The rows of a group lie close to one hidden flat surface of 10 dimensions, which passes through zero. Surfaces can cross.
In the rows, 128 means zero.
Known rows, each followed by its group:
[170 141 159  69 114 129  84 157 138  96 159 128 145 122  98 105 131 149
 136 142]	Y
[121  83 115 112 129 107 136 159  96 153 118  71  88 147 108  80 169  85
  97 130]	G
[108 156 134 195 186  89 165 112 103 151 101 112 128 143 152 155 128 148
 103 104]	Y
[128  91 154  99 144 171  95 153 123 137 133 102 170 151 117 149  85 114
 104 173]	G
[130  87 149  66  97 114 118 136 129 133 129 106 121 113  97 120 163 121
 113  95]	Y
[152 147 131 126 133  95  87 174 112 104 128 111 126 111 126 125 132 160
 100  73]	K
[138 136 184 132 151 158  94 151  80 121 122 169  96 156 129 165 125  99
  92  83]	K
[152 116 104  90 166 123 119 144  83 100 155 145 135  96 135 169 154 123
 119 118]	H
[126 142 172 132  83 168 110 111 142 150 127 123 120 160 106  85 122 121
 133 162]	H
[113 141 105 152 123 128 170 135 162 130 137 123 184 141 163 130 107 146
 152 180]	G
[124  97 164  68  89 139 161 104 190 144 119 143 153 155 104 166 134  84
 116 108]	E
[157 162 151 122 113  89 116 102 155 133 107 104 181 135 102 126 144 153
 103  88]	E
[169 190  90 133 112  90 160 134 139  94 151  80 142 105 142 132 191 189
 114 163]	V
[130 123 136 106 127 115  86 158  79 149 145  77 148  91 121 120 135 171
  97 109]	S
[ 83  64  74 125 102 123 206 112 121 151 119 115 140 121 153 137 176 105
 135 139]	Y
[103 114 145 161 170 106  95 143  79 118 127 138 166 109 160 127 108 136
 152 103]	E
[120 109 129  89  69 160 132 113 155 129 147 101  85 105 115 115 154 118
 140 175]	E
[125 103 171  77 128 150 159 110 141 118 138 173 113 143 117 177 149  94
 130 125]	H
[ 97 137 171 168 123 159  83  84  84 151 130 122 144 104 149 130 118 130
 152 144]	Y
[128 133  70 174 148 169 167 170 156  87 121 170 128 158 173 175  76 148
 132 170]	S
[103 124 115 168 128 136  83 110  83 176 121  56 122 100 124  82 114 152
 118 156]	K
[122 130 104 144 106  79 123 170 116 138 118  74 101 117 140  76 162 106
 108  89]	G
[105 114 115 148  86  90 145 117 117 144 108 125 198 122 157 116 169 121
 132  65]	E
[123 140  87 122  94 124 133 119  98 181 148  95 145  95 120  77 152 168
 127 131]	V
[ 81 151 136 168 126 112 184 165 127 133 146 137 150 114 186 148 114 205
 146 117]	W
[140 171 160 164 195 106 100 127 111 101 132 120  71 113 125 139 102 166
 133 144]	H
[131 121  92 113 152  81 161 146 142  81 146 194 156 113 165 134 145  80
 185  96]	K
[124 163 142 130 132 119 186 137 154 123 148 125 108 145 157 153 149 100
 131 161]	S
[163 149 128 120 165 130 117 107 161 129 120 170 178 161 103 144  83 104
 130 120]	W
[122 122 142 165 164  82 171 138 126 107 109  98 121 167 140 105 159 112
 137 157]	V
[120 120 156  70  83 132 131  78 132 152 154 127 102  93 103 101 176 101
 161 143]	W
[129 175 151 158 117 163 112 135 126 114 146 142 108 137 157 122 118 112
 145 168]	K
[145 173 100 149 139 106 119 164 153 131 131  78 103 118 128 127 101 166
  94 129]	E
[100 148 125 166 117 138 101 140  88 167 145  96 139 109 162  93 119 109
 134 141]	K
[135 106 173 125 211 120 135 139  91 117 122 115 141 173 115 149 127 121
 113 169]	V
[155 163 176  79 125 133  70 125 136 146 158 110  92 104  72  86 102 161
 134 138]	Y
[103 101 145 138 142 153 161 106 107 159 105 195 151 170 117 138 110 129
 131  95]	W
[135 109 123 105 160 132  95 158  89 146 135  98 171 113 124 155 106 147
  87 116]	H
[121 158 109 163  97  75 163 115 151 120 114  72 108 108 153 123 181 143
 117 120]	V
[142 101 164  79 167 134 128  96 129 102 140 150 135 132 105 158 139  98
 150 165]	S
[141 156  80 154  90 146 148 109 151  96 136 134 187 120 175 150 149 127
 146 169]	K
[126 114  84 157 144 130 130 140 112 147  99 105 185 142 148 166 109 123
  79  99]	K
[108 160 126 178 115 117 131 129 149 154 121  92 113 136 137  78 101 144
 137 154]	S
[140 124 175 117 158 119 124 146 105  87 126 139  85 133 111 147 142 190
 120 123]	H
[133 137 170  97 127 148 134  98 135 162 132 128 157 139  99 162 118 156
 105 126]	S
[174 133  97 132 166 154  95 160  81  95 126 134 151 146 123 151 126 151
  90 142]	H
[115 123 130 176 146 124  92  85  75 141 103 115 131 115 132 115 138 131
 130 116]	E
[131 134 185 104 177 136 111 104  92 163 133 127 138 125  96 173 110 167
  96 110]	S
[118 148 120 165 154 106 173  93 148 121 113 184 111 144 145 142 130  93
 156 101]	G
[ 98  94 148  93  88 152  93  98 128 169 132 124 127  93 107 113 112 118
 141 105]	V
[137  87 161  96 173 128 122 128 123 113 121 153 103 164 105 131 130  39
 134 137]	G
[ 94 101 138 130  97 140 146 132 137 172 114 120 146 149 130 115 116 109
 118 108]	H
[105 139 163 136 140 127  95 166 121 133 156 123 130 115 138  85  78 152
 170 154]	H
[140 130 130 138 194 110 106  52 124 110 117 149 175  90 101 161  95 211
 164 144]	S
[103 111 144 110 102  90 134 170 123 167 139  61 183 122 126  78 133 169
 122 121]	G
[132  70 168 106 173 113 161 121 154  91 102 121 175 192 110 150 136  88
 138 183]	V
[140 158  78 186 154 124  99 132 101 154 107 119 106 126 120  99  96 154
 102  98]	W
[119 149 168 131 122 129  78 126  87 182 134  97 125 105  99  96 105 188
 107  94]	S
[ 98 113 142 150 117 116 174 129  82 137 123 136 117 152 155  97 190  98
 143 126]	Y
[149 131 129 123 132 143 173 152 144  97 126 166 107 184 118 124 138 133
 131 159]	E
[158 121 120  69 148 124 101 124 143 129 150  62 154  91 108 176 126 128
  90 164]	W
[ 95 114 107 161 145 103 116 109 124 154 112  77 123  88 133 125 103 156
 124 121]	V
[152 151 126 109 104 123 151 162 173 114 126 124 159 152 130 161 128 151
  93 106]	K
[125 129 118 160 102 101 174 162 105 132 100 131 125 177 151  98 189  91
 101  80]	Y
[ 92  89 139 141 140 152  88 106  97 131 129 115 112  92 143 141 108 113
 148 151]	E
[138 143 146 165 133 156 117 112 151 119  95 134  62 169 111 132 105 106
 106 137]	K
[125 100 122 123 184  75 123 136  78 105 133 117 125 106 146 128 168  72
 140 120]	W
[127 106 123  92 104 132 145 116 137  81 152 161 107 105 141 126 174  94
 179 157]	S
[154  74 122  87 131 138 113 119 152 118  96 133 173 171  93 144 123  66
 102 121]	S
[104 155 173 167 106 110 131  77 152 160 104  94  64 128 106  95 130 140
 130 125]	H
[130 146 139 165 138 147  66 126  81 125 130 101 107 109 132 108 117 149
 124 153]	K
[162 152  82 129 116 145  90 124 114  91 149 115 110  84 140 131 148 132
 131 164]	G
[108 167 102 181 107  93 135 154 131 129 129 132 115 109 178 105 130 119
 140  79]	V
[115  46  74 121 137  87 126 150 122 103 105 122 166 111 111  78 121 183
 162 114]	H
[ 94  89 125 129 106 120 121 115 109 115 127 118 139  84 159 144 152 120
 148 120]	Y
[138 162  97 105 112 167 142 111 117 147 171 190 116 107 124 106 127 138
 166 150]	V
[139 100 165 128 155 146 121  95 146 108  83 100  83 156  94 197 127 125
  71 135]	V
[176 156  75 135 130 102  78 151 135  64 134 116 124  94 158 136 148  75
 124 121]	G
[141 142 142 114 108 169 128 144 137  99 143 157  81 129 116 136 118 187
 133 151]	G
[118  86 161  61 134 156 139 214 111 115 174 148 117 145 120 112 113 145
 144 167]	E
[160 140  65 129 119 134  87 109  91 161 122 134 165 104  95  87 120 178
 113  91]	W
[108 109  88 161 132 139 134 170 109 106 130 117 112 119 167 126 119 143
 134 157]	E
[152 183 127 177 132 145  90 154 105  94 143 137 186 139 168 112 111 155
 144 161]	Y
[122 142 105 140  92  76 145 169 151 125 132  88 150 119 155  87 151 130
 132 110]	G
[139 101 126 114 133 120 120 106 107 103 121 153  99 133 117 101 172  58
 151 127]	W
[162 162 109 141 111 103 134 142 189  90 104 143 143 145 138 162 123 117
 101  76]	Y
[100  84 142  91 114 147 158 139 109 142 143 111 159 108 136 173 144 179
 113 139]	W
[113 115 101  95 128 138 143  78  84 165 160 121  70  60 110 127 165 148
 141 144]	W

New rows, each followed by its group:
[125 105 131 139  81 130 171 162 132 104  96 144 126 174 125 118 161 177
 105  94]	H
[101 131 115 133  76 147 141  99 101 148 135 163  94  80 139 129 156 181
 141  78]	S
[135 123 141  92  93 151 199  99 139 116 125 187 152 152 133 197 184 130
 115 105]	K
[111 115 137 100 133 144 108 129 109 143 160 135 106  94 128 123 115 110
 150 140]	E
[118 170 143 156 160 109 119 112 152 130 145 122 100 106 143 125  92 116
 163 151]	H
[109  96  74 144 142 171 119 108  48 166 131 147 103 109 135 115 137 100
 125 135]	E
[175 187 142 101 144  86 111 167 130  88 162 136 159 105 139 149 144 149
 121  95]	S
[ 94  70 167 121 152 125 129 145  75 150 112 115 152 144 130 141 137 119
 106 102]	W
[121 143 101 146 138 115 144 111 145  85 156 178 119 105 167  99 133  85
 220 178]	K
[102 141 159 180 153 114  89 141 113 147 108 130  91 137 150 122  93  68
 120  73]	G
[103  59 108  95  79 122 112 151 131  91 126 132 100  88 146 128 158  90
 145  91]	Y
[123 147 159 144 141 176  96 123  96 118 149 161 122 135 153 131 115  83
 157 171]	K
[138 130 113 140 167 110 131 179 103 109 134 117  93 136 126 109 123 162
 119 140]	G
[146 159  66 152  88 113 138 175 164 105 122 120 164 128 163 125 126 149
 111 106]	S
[151 111 122 122 103 107 105 122 135  60 123 127 252 114 151 143 156 166
 155 138]	E
[157 110 137  46 140 174 118 119 102 144 169 155 190 125  89 135 123 146
 135 178]	V
[194 173 121 104 113 177  82 117  90 119 147 116 143 130 116 151 164 112
  78 155]	H
[ 92 105 119 138 138 101 200  87 145 160 115 134 166 143 150 148 150  76
 144 128]	V
[102 121 175 115 154 144  75  60 104 162 141 144  86  82 111 134 105  75
 160 124]	E
[117  55 118 103 132 167 114 141  98 154 103 105 148 150 108 155 119 105
  75 124]	S
[111 164 155 161  61 120  89 104 113 159 120  93 128 101 139  89 156 128
 120  81]	Y
[120 111  74 167 122 101 148  85 115 130  91 108 114 106 126 123 166 162
 118 103]	K
[166 180 130 130  87 111 138 133 176 105 118 140 158 156 132 131 150 119
 114  96]	Y
[138 104 153  86 126 202 122  72 131 173 118 182 129 160  65 149  90 136
 114 134]	W
[166 158 151 136 124 187  89 119 140  83 132 140 135 151 127 163 110 135
 119 185]	K
[139 116 184 122 171 156 127 131 169 103 105 126  92 183  94 173  81 133
 102 170]	E
[112 164 189  87  53 160 105 158 140 163 182 104 163 114 144  99 126 119
 142 149]	H
[106 128  96 159 133 115 150 109 177 156 108 120 153 135 141 133  89  98
 136 126]	H
[106 113 113 114 166 157 182  80 117 166 133 162 101 117 120 189 118 133
 121 137]	W
[128 145 193 137 156  97 127 158 151 122 115 111 118 163 113 128 100 154
 113 110]	E
[ 95  85 123 122 152 131 184  65 121 180 120 126 134 143 106 116 141 103
 151 172]	V
[163 153  83 149 168 121 157 115 125  97 106 182 110 127 118 185 125 205
 103  85]	G
[100  93 101 141 120 136 140 191  97 101 144 122 127 120 168 108 132 152
 149 159]	E
[118 132 116 134 153 134 166  91  87 184 129 111 110 132 114 130 154 138
 106 145]	V
[134 137 114 156 171  86  96 175  87 114 123 119 119 108 142 122 118 152
 109  69]	K
[ 84 148 152 168 166  81 156 131 129 113 144 166 128 114 190 129 121  75
 195 117]	V
[135  70  89  78 178 120 127 113  71 135 131 137 137  90 116 183 159  95
  98  93]	H
[136 174 109 157 174 104  95 128 159 128 130 109  88  86 122 144  63 173
 122 115]	Y
[ 98 107 132 136 133 100 144 160 107 178 128  65 172 133 129  88 121 163
 114 131]	G
[184 187 160 141 130 123  81 170 140  84 117 150 153 170 127 130 113 130
 102  94]	Y
[131 133  78 126  89  90 172 135 161 114 125 140 172 118 160 135 165 108
 133  85]	K
[118 137 163 149 157  97  99 122 101 133 121 128 154 119 134 122 117 137
 139  92]	E
[131 100 176 119 135 117 123 151 157  91 107 109 137 175 137 151 137  47
 113 140]	W
[142 158 161 145 166 110 108  78 162 130 105 136 134 134 112 166  99 108
 120 103]	E
[134 131 122 121 135 123  77 171 117 138 136  43 137  95 117 127  98 190
  83 141]	E
[ 90 109 124 139 139  93 125 108 118 155 136  86 144  83 136 100 123 146
 161 143]	V
[132 124  76 165 165  92 109 124 112  86 123 140 122  95 151 107 127 123
 171 130]	K
[141 159 145 126 100 115 106 108 138  95 137 166  68 100 133 116 157  97
 159  89]	G
[128 112 107 113  80 128 142 185 144 132 134  75 133 148 150 102 156  75
 100 144]	S
[157 163 140  85 111 137  91 163  82 138 176 122 158  99 125 112 148 165
 119 123]	V
[151 133 110  78  99 125 113  89 131 132 151 126 118  86  99 102 167 115
 150 140]	W
[129  84 130  98 140 134  69 151 141  65 134 148 104  81 135 167  95 117
 147 113]	Y
[158 172 129 126 141 136  93 113 180 131 126 130 114 120  99 151  69 149
 111 119]	Y
[150 155  80 151 107  94 144 141 164  83 120 135 141 131 158 115 155 101
 143 117]	W
[151 197 143 151 138 107  95 115 185  87 154 113 122 102 133 101  93 159
 185 190]	H
[130 149 110 141 154 127 102  41 107 138 145 139 173  79 143 143 137  91
 172 158]	G
[104 101 129 152 159 105 158 167 108 106 113 157  97 142 143 130 123 161
 135  94]	H
[ 89  67 105 130 131 156 111 104  99 128 125 145 164  93 164 164 119  86
 152 129]	E
[115 111 107 101 115  95 174 122 179 126 126 142  34 109 111 118 146  98
 144  98]	Y
[ 80 105 200 104  97 139 169 121 140 139 142 137 110 132 140 140 152 117
 155 145]	W
[132  95 159  97  77 153  76 119 148 121 106 102  96 125  89 124 125 135
 103 110]	V
[ 76 137 164 146 157 104 125 157 131 160 151 116 120 102 157 122  74 129
 155 120]	H
[140 154 153 110 140 164 107 126 126 121 164 159 125 130 135 130 110  88
 156 175]	H
[114 166 133 131  93 139 157 131 133 139 154 132 113 105 149 134 140 172
 139 133]	S
[108 106 174  92 110 151 135  93 121 151 141 149  99 131 106 113 146  92
 155 144]	K
[122 133 121 187 140 107 132 121 141 111  87 105 140 146 148 146 121 144
 110 116]	E
[124 144 157  89  80 144 125 161  98 162 158 112 120 109 128 136 156 151
  89  91]	S
[141  68  67  40  89 133 139 141 178 152 134  85 148 103  79 136 123 144
  96 127]	Y
[136 111 154 123 152 141 106  73  93 127 116 171 165 137 113 139 139 104
 146 119]	E
[120 119 119 146 173  98 118 152  85 140 119 110 117 112 125 124 117 166
 109  88]	K
[137 145 106 145 123 141 130 150 109 103 141 200 177 127 141 102 109 212
 173 116]	W
[106 129 194 152 126  98 126 103 133 133 103 123 129 146 123 116 136 122
 137  96]	E
[156 157 147  82 148 147 119 113  83 143 171 116 134 101 106 151 154 172
 111 160]	V
[130 179 154 187 183  90  99 106 152 108 114 126 104 116 142 148  85 130
 141 115]	E
[133 119 161  86 149 149 111  81  95 144 148 141  83 106 103 148 153  80
 133 138]	H
[110  54 130  89 100 106 140 107 151 150  92  91 169 126  86 126 135 165
 109  97]	H
[124 115  70 152 152 128 143 125 127 140 122 102 197 125 149 149 103 154
 118 163]	K
[ 95 137 101 164 130 112 190 128 165 180 117 101 112 149 136 112 102 133
 120 141]	K
[144 122  95 113 114 130 134 144 148  72 148 140 199 112 162 156 138 144
 155 168]	Y
[107 131  93 152 151 125 152 127 124 181 124 114  52 124 112  92  99 131
 122 130]	Y
[101 152 111 168 134 139 156 127  79 185 133 165  83 138 145  88 131 102
 135  98]	V
[101  70 149  99  84 120 116 137 162 134 109 133 192 139 132 122 117  74
 141  87]	V
[127 127 154 119 105 145 153 147  90 124 127 149  87 148 133 144 179 133
  97  96]	H
[139 137 112 115 202  71 126  97 101 158 142 124 159  97 123 137 130  85
 132  99]	W
[147 143 157 115 158 128 136 158  60 147 148 119 128 163 113  93 166 133
 109 151]	V
[145 145 128 107  47 127 107 127 141 131 131  79 157 107 123 117 170 156
  99 111]	K
[141  88 157  87 122 121 126 166 134 101 133 137 186 176 113  82 139 101
 155 158]	V
[102 121 121 157  82 149 140 118 158 160 108 108 145 149 155 138 119  68
 111 123]	G
[120 108 154 110 156 146 128 184  71 106 149 171 108 138 140 136 130 142
 133 120]	H
[145 118 149 105  95 141  81 122 170  82 119 111  98 105 108 145 117 148
 126 131]	V
[173 151  93 152 115 151 114  75 130 113 102 130 108 151 104 115 157 105
 111 156]	H
[162 153 117 168 138 126 132 175 188  64 103 175 194 195 155 148  83 124
 129 122]	W
[ 91 142 134 187 140 133 118  55 107 186 100 142 122 117 146 150 112  73
 127  80]	G
[152 138  98 130 129 131  74  72 113 164 122  71 142 100  97 105 132 109
 107 148]	H
[145 140 114 112  63 114 169 106 165 103 113 144 128 125 128 144 191 139
 117  91]	K
[147  91 137  96  98 142  84 181 154  88 121 145 175 157 116  98 100 119
 140 122]	V
[137 113 150  66 134 150 111 106 125 187 137 122 126 125  79 146 111 102
  91 107]	E
[162  97  78 136 106 192  86 131 113 139  84 111 132 164  84 134 105 157
  54 120]	W
[141  94 100  92 174 110 113 192 119  58 162 134 133  94 142 134 114 161
 161 168]	Y
[148 133  59 129  95 124 148 119 139 117 129  97 145 111 139 133 166 132
 113 148]	G
[100  89 207 101  94 139 144 124 169 124 110 103  97 163 104 131 135 124
 124 146]	E
[138 154 135 133 171 132 130 146  82  89 162 159 147 104 158 157 134 192
 152 155]	K
[164 126 134  66 145 146 143 160  79 192 138 147 145 177  63 103 139 140
  69  95]	E
[111 105 107 155  97 170 104 107 128 148 100 159 116 137 108  99  89 153
 138 104]	S
[139 143 143 139 110 180 119 171 159 148 110 157 121 202 113 123  68 101
  89 116]	S
[118 168 153 147 114 142 135 213 141  89 169 171 143 146 179 101  93 153
 178 157]	H
[123 109 155 119 182 116 180 108 119 106 126 153 151 149 136 176 154 124
 142 152]	Y
[144 130 160  95 105 113 110 146 134 132 120 102  99 128  90 118 140 163
  90  82]	K
[ 94 118  79 157  95 127 167 157  93 151 124 108  98 107 174 143 166 133
  94  88]	S
[ 94 117 173 124 158 104 121  84 113 164 146 125 186 115 134 101 119  77
 187 159]	G
[109 123 192 143 161 128  99 137 100 122 120 133  75 136 130 134 117 102
 128 111]	V
[141 138 144  81 136 104  91 113 109 165 156 114 196  90  98 107 121 158
 139 109]	W
[112 149 112 171 169 130 162 127 111 169 125 136  63 153 122  94 106 123
 129 143]	Y
[115 187 162 163 101 153 129 135  96 134 156 131 101 120 164 118 148 150
 139 150]	K
[110  86 141  95 141 121 148 115 127 161 120 131 120 136  99 124 128 114
 127 111]	K
[ 92 123 135 147 147 116 142 101  87 136 148 106 151  86 161 127 149 158
 166 168]	Y
[113 116 146 137 157 131 108 118  69 165 123 114  91 115 102 113 125 166
 109 109]	G
[140  65 114  91 104 175 117  85 126 147 100 108 189 141  97 173 141 116
  83 140]	E
[ 93 158 152 155  92 107 104 134 109 200 130  54 108  97 125  78 119 172
 104  96]	W
[138 140 151 121 191 124 110 108 131 101 144 150  96 110 120 151 102 116
 159 161]	H
[130 151 112 157 164  97 137 133 164 100 125 130 130 117 145 149  95 148
 145 135]	H
[110 136 138 149  81 161 121 170 114 150 120 104  64 131 121 115 114 202
  85 102]	G
[112 111 195 117 140 104 119 128 137 120 119 141 171 142 128 142 116 123
 144  95]	E
[147 110  86  84 121 108 152 112 146 129 132 119 203 110 127 169 156 120
 112 114]	W
[136 148 110 112  94 135 195  84 157 116 133 182 117 122 113 144 162 204
 153 129]	G
[140 144 141 120 143 113 117 157 122 123 136 101 119 116 112 126 117 200
 113 130]	K
[153 160 138 136 139  94 182 119 149 140 103 123 166 180 119 153 158 130
  84  97]	Y
[131 139 133 114 160 112 155 155 134 111 149 156 134 131 136 143 115 153
 145 132]	K
[135 159 130 124 130 105 135 150 180 103 148  68 115 107 154 164 126 117
 114 168]	W
